All groups share one centre, and each spreads out both ways along 9 directions, with some noise.
(in the rows, 128 means zero)
Known rows, each followed by its group:
[165 136  73  99 133 131 109  98  95 133 130 205  74]
J_858
[119 135 117 175 119 121 175 129 140  72 133 130 114]
J_908
[ 96 130 152 113  97 180 151 139 112  91  98 145 178]
J_908
[117 151 148 182 108 121 137 150  97  61  95 106 161]
J_908
[120 119 162 163 158 131 128 144 121 119 156 128 115]
J_921
[155 157  94 124  91 160  93 124 127 124  97  96 197]
J_513
[ 87 142 211  77 127 126 168 147 199 135 156  71 156]
J_921
[145 148 155 147 129 119 189  70 115 134 226  64 152]
J_513
[122 128 215 190 112 119 120 128 115 167 145 107 132]
J_858
[134 104  55  71  90 141 171 121 189 106 116 129 112]
J_921
[129 104 159 118 150 141 101 151 135 119 122 130  86]
J_513
[169  65 124 109 111 167 122 169 152 116 161 122  83]
J_908
[150 118 125 135 146 126 120 113 168 139 148 112  75]
J_908
[ 69 157 162 160 183  83 133 102 136 152 102 134 121]
J_513
[152 151 145 176 118 115 130 101 115 135 158 109 125]
J_921
[158 157 128  67 117 126 113 127 124 107 133 114 125]
J_513
[179 145 158 114  85 157 149 131 123  49 155 138  70]
J_513
[ 79 139 223 146 121  93 183 205 151  82 150 122 141]
J_908
[182 125  85 123 149 156  88 124 121 116 152 112 109]
J_858
[126 111 144 101 114 149 149 131  99 128 156 118 159]
J_921
[130 173 171  93 123 122  64  72 110 179  69  92 150]
J_921
[114 150 174 150 148 127 103 131 149 126 105 124 105]
J_921
[159 138 138 140 133 129  92 126 150 142 128 139  77]
J_908
[147 149 109 109 103  96 150 144 131 142 171 111 174]
J_858
[109  75  77  78 113 153 119 186 163 140 103  86 201]
J_858
[154 150 146 120   4  99 186 115 115 153 151 143 167]
J_908
[139 135 141 218 113 129 128 110 101 125 124 145 109]
J_858
[113 122 154 109 163 126 132 164 114 119 163 117 144]
J_908
[122 130 159 137 152 122 106 130 136 139 127 122 107]
J_921
[103 121 144 133 176 106 133  75  91 146 122 163  71]
J_858
[128 115 115  66 110 112 161 126 139 145 151 118 143]
J_908
[107 133 111 116 143 107 140 127 128 140 128 127 152]
J_513
[ 76 128 127 134 171 135 110 105 151 163  81  91 171]
J_513
[133 133 130 132 146 120 120 113 105 135 141 112 134]
J_921
[124  74  84 145 140 127 159 155 126 119 156 139 116]
J_513
[114  58  74  98 197 140 102 144 158 100  87 121  51]
J_513
[107 126 154 136 191  76  95 177 103 120 137  59 159]
J_858
[117 123 148 160  95  87 126 153 119 186 131 114 185]
J_858
[128 161 117  68 112  95 123 130 137 131 101 153 122]
J_513
[184 189 127 127 121 124 119 115 141  85 162 109 108]
J_858
[125 182 119 123 134 111 103 121 126  91  79 111 146]
J_921
[ 94 148 158 101 143 135 121 132 140 115  90 119 139]
J_921
[156 131  98 167 156 162 113 103 110 112 150 143 106]
J_908
[ 75 102 177  97 138  67 160 134  72 189 141 187 125]
J_858

New rows. What belongs after each?
[134  88 138 110 153 151 108 184 120  73 122 151  72]
J_513
[171 124  67 136 130 142 121 114 127  80 134  75 130]
J_921
[132  87 152 130 148 166  80 140 100 145 114 150  98]
J_921
[113 124 176 139  86 163 141 111 169 137 103 111 129]
J_858
[ 95 128 144 104 144  92 146 116 156 127 114  62 143]
J_908
[128 146 128 157 147 143 134  99 123 119 141 131 126]
J_908
[113 129 147 135 143 138  95 118 154 110  72  80 117]
J_908
[151 186 154  67 125 147 162 159 185  12 163  54 137]
J_858
[ 97 174 162 113 153  83 125 134 180 136  98 151  96]
J_908
[141 138 124 148 109 145 137 106  95 106 128 118 146]
J_921
[142 102 165  87 119 112 105 184 117 168 160 150 122]
J_513
[133  70 108 155 183 146  53 222  86 132 127 127 152]
J_513
[140 160  98 157 126 135 146 124  65  96 157 170 165]
J_908
[153 110 128  96  42 162 164 109 150 139 137 132 136]
J_921
[122 145  87 174 116  97 124 139 119 137 102 163 148]
J_513
[140 140  98 155 152 157  93 181  78  47  97 169 132]
J_908
[144 102 108 106 150 124  93 102 122 181 128 137  88]
J_921
[154 162 142  67 105 115  97 117 133 170 124 167 106]
J_858
[ 88 123 133 121 167 165 144 120 121  96 120 113 158]
J_908
[132 133 129 123 133 139 154 116 141  98 153 103 126]
J_858
[138 127  63  94 120 118 122 124 114 134 109 179 120]
J_858
[128 139 113 113 129  73 152 177 151  94 138 154 100]
J_908
[160 130 124 117  55  76 141 151  79 122 145  84 177]
J_908
[119 104 143 111 135 159 116 144 122 105 111  88 149]
J_908
[114 152 129 150 136 110 153 139 193  91 110 168  64]
J_908
[142 134 119 103 146 119 143 133 117  78 149 128  95]
J_513
[141 132 111  97 134 137 129 125 138 112 139 120 124]
J_858
[ 88 139 161 138 134  63 119 126 121 188 100 110 163]
J_858
[131 113  83 102 119 108 127 133 115  94  97  75 151]
J_908
[123 119 140 141  91 191 145  87 105 100 101 106 155]
J_921
[105 161 154 148 180 126  96 115 125  99  92  85 135]
J_921
[135 145 150  66  95 140  89 141 110 152  94 148 155]
J_908
[115 160 216 140 137 150  63 105 111 153  77 102 136]
J_921
[179 133  81 129 116 128 100 125 120 102 129  97 122]
J_921
[155 131 112 158 108 108 139 153  93  86 152 116 139]
J_908
[137 134 103 105 123 115 137 146 143 117 134 157 104]
J_908
[146 114 122 126 113 159 100  88  48 147 118 133 151]
J_921
[137 126 115  44 117 103 146 128 185 179 158 170  89]
J_908
[116 127 178 162 116 121 170 115 123 131 168 110 135]
J_858
[ 83 136 136 126 157 133 148 144 111 108 126 125 179]
J_513
[124 133 151 145 115 114 134 146 112 124 129 138 131]
J_858
[125 142 132  78 165  94 129 202 124  90 174 100 163]
J_921
[174 148 155 110  73 139 144 152 131 133 188 136 141]
J_858
[148 102 139 160 109 179  81  94 172 148  70 141  56]
J_921
[133 133 111 108  93  88 160 163 140 100 133 141 122]
J_908
[123  99 156 156 164 135 122 179 150 111 158 149  82]
J_921
[121 131 137 120 122  90 144 140 145 114 124  88 129]
J_908
[ 95 126  43  35 203 120 132 103 187 128  96 165  84]
J_908
[121 163 181 163 103 122 166  96  70 145 180 108 205]
J_908
[166 126 183 171  63 135 130 154 112 127 161 122 127]
J_908
[169 169  69 176 159 166  91  57  84 129 129 171 115]
J_908
